The same things were measured in two ways. Each way mixes the same 4 hidden numbers, adds some noise and spreads widely along 2 directions of its own, which tell nothing about the thing.
(in the rows, 128 means zero)
Some things both ways: the first way, then the second way.
[103  92 137 152  99 146 118 221 130 209 133 109 127 122  68 185]
[166 186 110 143  70  75 124 166 158 177  82]

[123 127 109 120 144 112 130  73 108 110 162 118 169 115 171 115]
[161 100  91 136  71 109  98 122 142 167 102]

[140 175 115 135 115 124 153  73 122  95 139 136 101 119 163 107]
[154 168 112 142 154 153 102 119 115 121  79]

[103 131 139 138 105 123 126 158 131 165 146 129 123 119 119 175]
[164  91 180 148 122  99 217 120  99 126 120]

[148 109 135 121 167 128 116 118 121 138 111 141 125 145 106  73]
[101 112 140 136 160  86 151  85 211 177 103]

[136 199 157 139 142 110 163  80 145  86 147 144 101 115 146 110]
[107  25 172 165 204 117 167 125 128 140 135]

[116 129 180 122 157 101 128 153 141 143 142 144 135 132 111 149]
[174 124 233 164 156 110 221  88 101 143 128]

[ 99 151 164 144 121 111 139 151 144 139 151 126 125 119 128 173]
[139  45 178 160 142  82 216 143 128 146 133]

[132 105 134 108 176 103 105 100 101 100  91 159 157 144 175 153]
[130 152 103 126 128  84 162 136 182 146  81]

[134 128 140 158 169 134 114 139 123  90  67 140 134 126 160 188]
[111 181 106 137 203 126 151 145 162 116  71]

[135 125 146 129 167 119 132 111 129 135 148 125 145 125 108  85]
[166 112 193 151 150 122 149  56 129 152 119]

[113 116 148 140 141 122 115 168 132 124 100 137 147 118 153 219]
[142 106 170 140 165  92 240 132 122 115 106]

Other things, the second way, with their names:
J505: [121 129 146 141 200 127 171 113 143 123  96]
J871: [127 128 124 131 150 112 141  90 172 150  85]
J102: [203 187 178 142 121 132 193  89  83 112  95]
J496: [155 144 193 162 156 122 121  74 150 174 125]
J757: [124 147 135 146 165  96 147 144 158 150  95]
J212: [195 146 141 126 102 165 121  46  87 119  95]
J388: [147  88 161 143 142 117 153  78 141 153 116]
J43: [124 113 151 128 160 117 144  46 186 162 106]
J803: [181 239 115 134 118 130 120 142 116 121  62]
J524: [150 123  61 106  80 117 132  99 159 126  70]
J918: [157 130 157 141 114  82 209 144 127 138  97]
J903: [142 115 101 115  80  97 146  83 174 157  89]
J890: [150 175 179 137 165 113 183  75 154 145  92]
J515: [186 141 109 120  78 145 113  75 114 129  85]
J421: [136  98 158 162 180 121 149 157 117 136 119]
J502: [114  81  99 119 167 153 114  56 156 129  90]
J778: [178 182 166 119 132 149 156  18 125 126  84]
J432: [168 187 117 118 134 138 166  95 113 101  66]
J401: [164  82 158 137 142 159 156  55  94 111 116]
J810: [166 153  96 127  93 119 143 145 114 122  83]
J916: [112 171 133 121 202 126 163  86 174 125  72]
J883: [165 222  86 109  96 129  94  76 162 135  52]
J592: [193  76 176 144 110 155 165  36  84 124 124]
J354: [108 127 129 161 160  80 138 191 169 167 104]
J935: [150 176  89 130 131 151  42  93 156 151  77]
J554: [194 210 155 129 123 143 174 110  82 100  80]
J96: [159  81 172 150 152 138 176 103  88 116 118]
J16: [184 153 155 153 110 127 136 122  99 138 108]
J913: [197 217 188 120 129 140 200  32  99 113  79]
J998: [104 118 112 134 187 105 185 166 154 113  82]
J894: [173 116 194 154 121 111 168  67 123 161 126]
J277: [156 128 152 152 124  95 167 141 132 149 106]
J738: [170 154 127 108 117 142 172  60 117 107  77]
J131: [160 184 172 123 172 154 146  11 134 122  82]
J80: [164 165 184 147 160 120 175  85 126 138 102]
J507: [144  53 171 152 132 119 142  78 133 164 131]
J798: [156 113 140 125 127 126 167  78 137 127  99]
J846: [196 153 123 150  97 155  88 128  73 124  99]
J905: [176 153 136 138 115 120 164 129 107 127  93]
J197: [156  99 243 166 191 136 159  40 114 159 143]
J208: [141 199  54 116 113 103 132 180 162 123  50]
J782: [133 126  91 113  86  75 161 102 206 169  79]
J7: [189 155 121 122  97 142 147  78 105 116  86]
J180: [195 154 188 152 106 114 145  79 125 165 111]
J309: [175 127 107 146  61 112 100 144 117 152 110]
J718: [174  75 193 146 131 134 186  42  94 132 122]
J5: [154 160 123 125 135 130 142  97 144 131  82]
J235: [171 124 178 167 143 125 152 160  80 129 122]
J975: [120  38 175 172 189 113 172 154 112 137 140]
J255: [140 196 128 148 182 135 108 136 141 138  86]

Some of these things the first way, each followed by its name:
[105 175 172 158 124 115 152 148 156 117 158 122 139 105 136 188] : J235
[121 172 131 153  87 140 159 128 127 139 155 115  96 113 118 133] : J96
[116 117 121 121 121 118 116 118 101 109  91 147 131 127 185 190] : J208
[126 178 176 124 139  93 143 102 140 100 136 169  87 133 136 139] : J354
[117 102 108 146 133 142 116 150 112 145 121 111 154 120 134 143] : J798
[130 164 151 120 141 110 135  84 121  70  93 168 118 130 190 174] : J998
[117 162 119 113 105  98 147  73 114 126 186 136 124 116 155 106] : J309
[146 122 131 121 160 129 120 102 111 110  72 159 112 144 140 113] : J916
[147 131  74 170 137 177 123 107 101 103 109  90 147 103 142  89] : J502
[120 121  92 140  74 153 128 146 101 161 110 128  96 126 125 146] : J432
[130 122 121 147 139 139 128 136 132 146 141 113 139 120 109 107] : J388
[109 144 112 173 114 147 143 146 130 130 160  88 158 101 138 159] : J846
[129 108  54 153  64 165 122 130  84 157 125  97 116 117 128 116] : J524
[119 136 156 127 128 114 133 138 126 140 143 135 128 126 132 155] : J277
[120 194 165 150 124 114 156 125 155 110 139 138 101 113 130 150] : J421
[145 168 170 113 156 107 157  86 143 131 163 146  99 136  92  41] : J197
[126 131 155 179 166 151 118 173 136 115  95 117 145 113 131 177] : J255
[125 105 160 138 173 120 112 158 137 141 110 138 152 126 119 156] : J80
[124 137  91 138  87 144 147 104 112 159 179  92 115 121 104  70] : J592
[124  85  80 138 125 156 106 137  98 164 121 101 158 126 127 120] : J903
[128 214 165 138 104 107 176  94 145 100 162 142  79 108 129 130] : J975
[131  70  96 125 141 140  98 135  97 159 105 128 152 141 135 121] : J782
[127  85  81 142 103 160 117 153  99 187 122 108 111 139  84  81] : J778
[123  67 109 121 120 139 100 163 104 182 107 133 130 143 104 134] : J913
[107 110 143 127 128 107 116 164 124 156 119 146 139 131 138 198] : J918
